There are 4 ways to turn a row about zero (a turn may also mirror it). The second row of each pair is the first, turned, with some noise.
(in the rows, 128 means zero)
Some pairs, each with its turn after it:
[129 132 103 164 146]
[107 149 138 109 162] => gifoz

[115  96 149 160 148]
[ 74 123 128 131 150] => zinu

[162  65 113 144 141]
[ 88 120 192 138 125] => gifoz

[153 158 107 121 136]
[135 108  94 132 109] => Pili

[139 135 154 151 144]
[105 150 109 123 128] => Pili

[163  98 124 140  68]
[188  97 104 109 109] => vemus

[166  42 118 142 115]
[ 78  99  55 112 108] => zinu

[135  96 132 136 130]
[113 132 153 135 114] => gifoz

[130  99 107  77  74]
[205 148 121 149 134] => vemus

[ 92 146 157 165 119]
[ 90 138  81 111 128] => vemus

[174  99 147 162 188]
[ 66 157 156 179 145] => gifoz

[ 81 175 122 122 142]
[ 87  85 145 147 101] => Pili

[135 119 159 168  81]
[142 105  72 104 101] => vemus

[134 164 145 126 155]
[ 99 129 108 125  95] => Pili

[110 164 115 171 174]
[ 67  94  99 107 131] => Pili

[197 134  74 157 117]
[163 117  75  64 147] => zinu

[141 121 151 131 135]
[122 125 129 123 103] => vemus

[189 137  85 120 100]
[178 117  85  84 113] => zinu

[158 118 176 112 148]
[ 95 137 153  99  90] => zinu

[124 162 122 127  80]
[175  95 143 133 127] => zinu

[140 148 143 111  94]
[140 145 124 169 112] => Pili

[ 50  95 144 142 104]
[162 174 145  88  73] => gifoz

[112  82 105 126 117]
[163 153 134  97 139] => vemus

[156  81 110 115 181]
[118 128 187 172 151] => gifoz

New pairs. What belongs after each?
[ 88  86 175  88  93]
[165 127 140 136  46] => gifoz

[122 108 121 137 168]
[128 157 159 149 142] => gifoz

[ 91  89 157 117 183]
[ 99 188 159 106 104] => vemus

[ 95 169 136 119 119]
[ 98 107 144 162 104] => Pili

[ 99 145 123  77 120]
[141 105 162 149  89] => Pili

[ 91 143  55 140 147]
[120  44 131 113 145] => Pili

[151 171 150 162 125]
[ 94  82 101 136 115] => vemus

[ 86 115 164 128 139]
[ 97 146 173 122 124] => Pili

[104 111 171 141 154]
[ 77 133 155 140 133] => zinu

[217 114 188 119 132]
[156 215  77 116 101] => Pili

[ 91 148 142  58 163]
[125 114 173 119  52] => Pili

[116 171 156  49  76]
[157 137 165 201  63] => Pili

[ 41 144 136 100 150]
[128 159 166 206 139] => zinu

[105 160 155 111 134]
[ 99 127 141 146  92] => Pili

[125  91 194 161 122]
[103 200 143 119 154] => Pili

[139 129 165 138  76]
[133 170 131 176 146] => Pili

[107 122 150 121 137]
[143 144 125 142 110] => gifoz

[171  97 140 121  96]
[175 169 113 135 143] => Pili

[146 124 112 140 117]
[136 116 109 112 135] => zinu

[123 140  65 123 103]
[150  97 141  83 164] => gifoz

[119 126  96 174 140]
[127 126 106 125 182] => zinu

[116 152 148 139 127]
[133 123 161 128 140] => zinu

[147 152 140 116 164]
[114 132 104 108  92] => Pili

[115 135 107 131 155]
[132 158 122 136 145] => zinu

[ 85 114 129 148 105]
[122  98 130 169 148] => zinu

[ 85  97 117 117  97]
[162 172 103 113 147] => vemus

[144 157 187 126 120]
[103 177 113 156 101] => Pili

[171 105 146 133 176]
[130 161  97  73 119] => Pili

[138 168 104 153 127]
[116 127 100 103 168] => gifoz

[179 137 184 132 163]
[ 84 129 102 194 122] => gifoz

[148 120 148 108 135]
[117 137 134 115 100] => zinu

[ 50 154 174 117 124]
[121 129 197 191 131] => zinu

[119 104 164  99  78]
[171 158  90 144  96] => vemus

[131  83 154 144 131]
[128 167 139 105 155] => Pili

[161 132 129 106 145]
[132 151 125 103 103] => zinu

[139 119 165 115 171]
[100 140 154 133  86] => vemus

[117  87 101 125 120]
[116 122  85 152 124] => zinu

[137 133 146 103  86]
[144  97 138 132  92] => zinu

[120 135 122 134 126]
[121 117 125 132 131] => Pili

[126 169  98  92 163]
[167 124 112 148 183] => gifoz

[166 147  92 128 114]
[168 127 103  99 128] => zinu

[ 85 106 125  95 186]
[ 94 190 127 171 124] => zinu

[131 116 126 138 168]
[117 152 148 150 145] => gifoz

[167  39 154  99 164]
[106 119 201 199  96] => gifoz

[127 126 104 111  86]
[170 125 113 141 150] => vemus

[114 179  86  85 121]
[198 159 132 150 119] => zinu

[ 94 116 137 150 189]
[ 73 160 150  96 129] => vemus

[165 108 138 101  64]
[118  57 129 122  86] => gifoz

[124 141 132 129 122]
[121 128 118 140 135] => vemus

[ 86 117 159 160 108]
[124 166 120  99  84] => gifoz

[135  93 191 178 142]
[ 99 129 111  74  65] => vemus

[ 63 103 128 155 183]
[ 76 104 170  74 146] => Pili

[ 92 152 115 120 160]
[ 99  91 147 117 106] => Pili

[133 129 125 140  82]
[144 137 126 166 154] => Pili

[154 158 119 136 166]
[112 114  82 110 105] => Pili

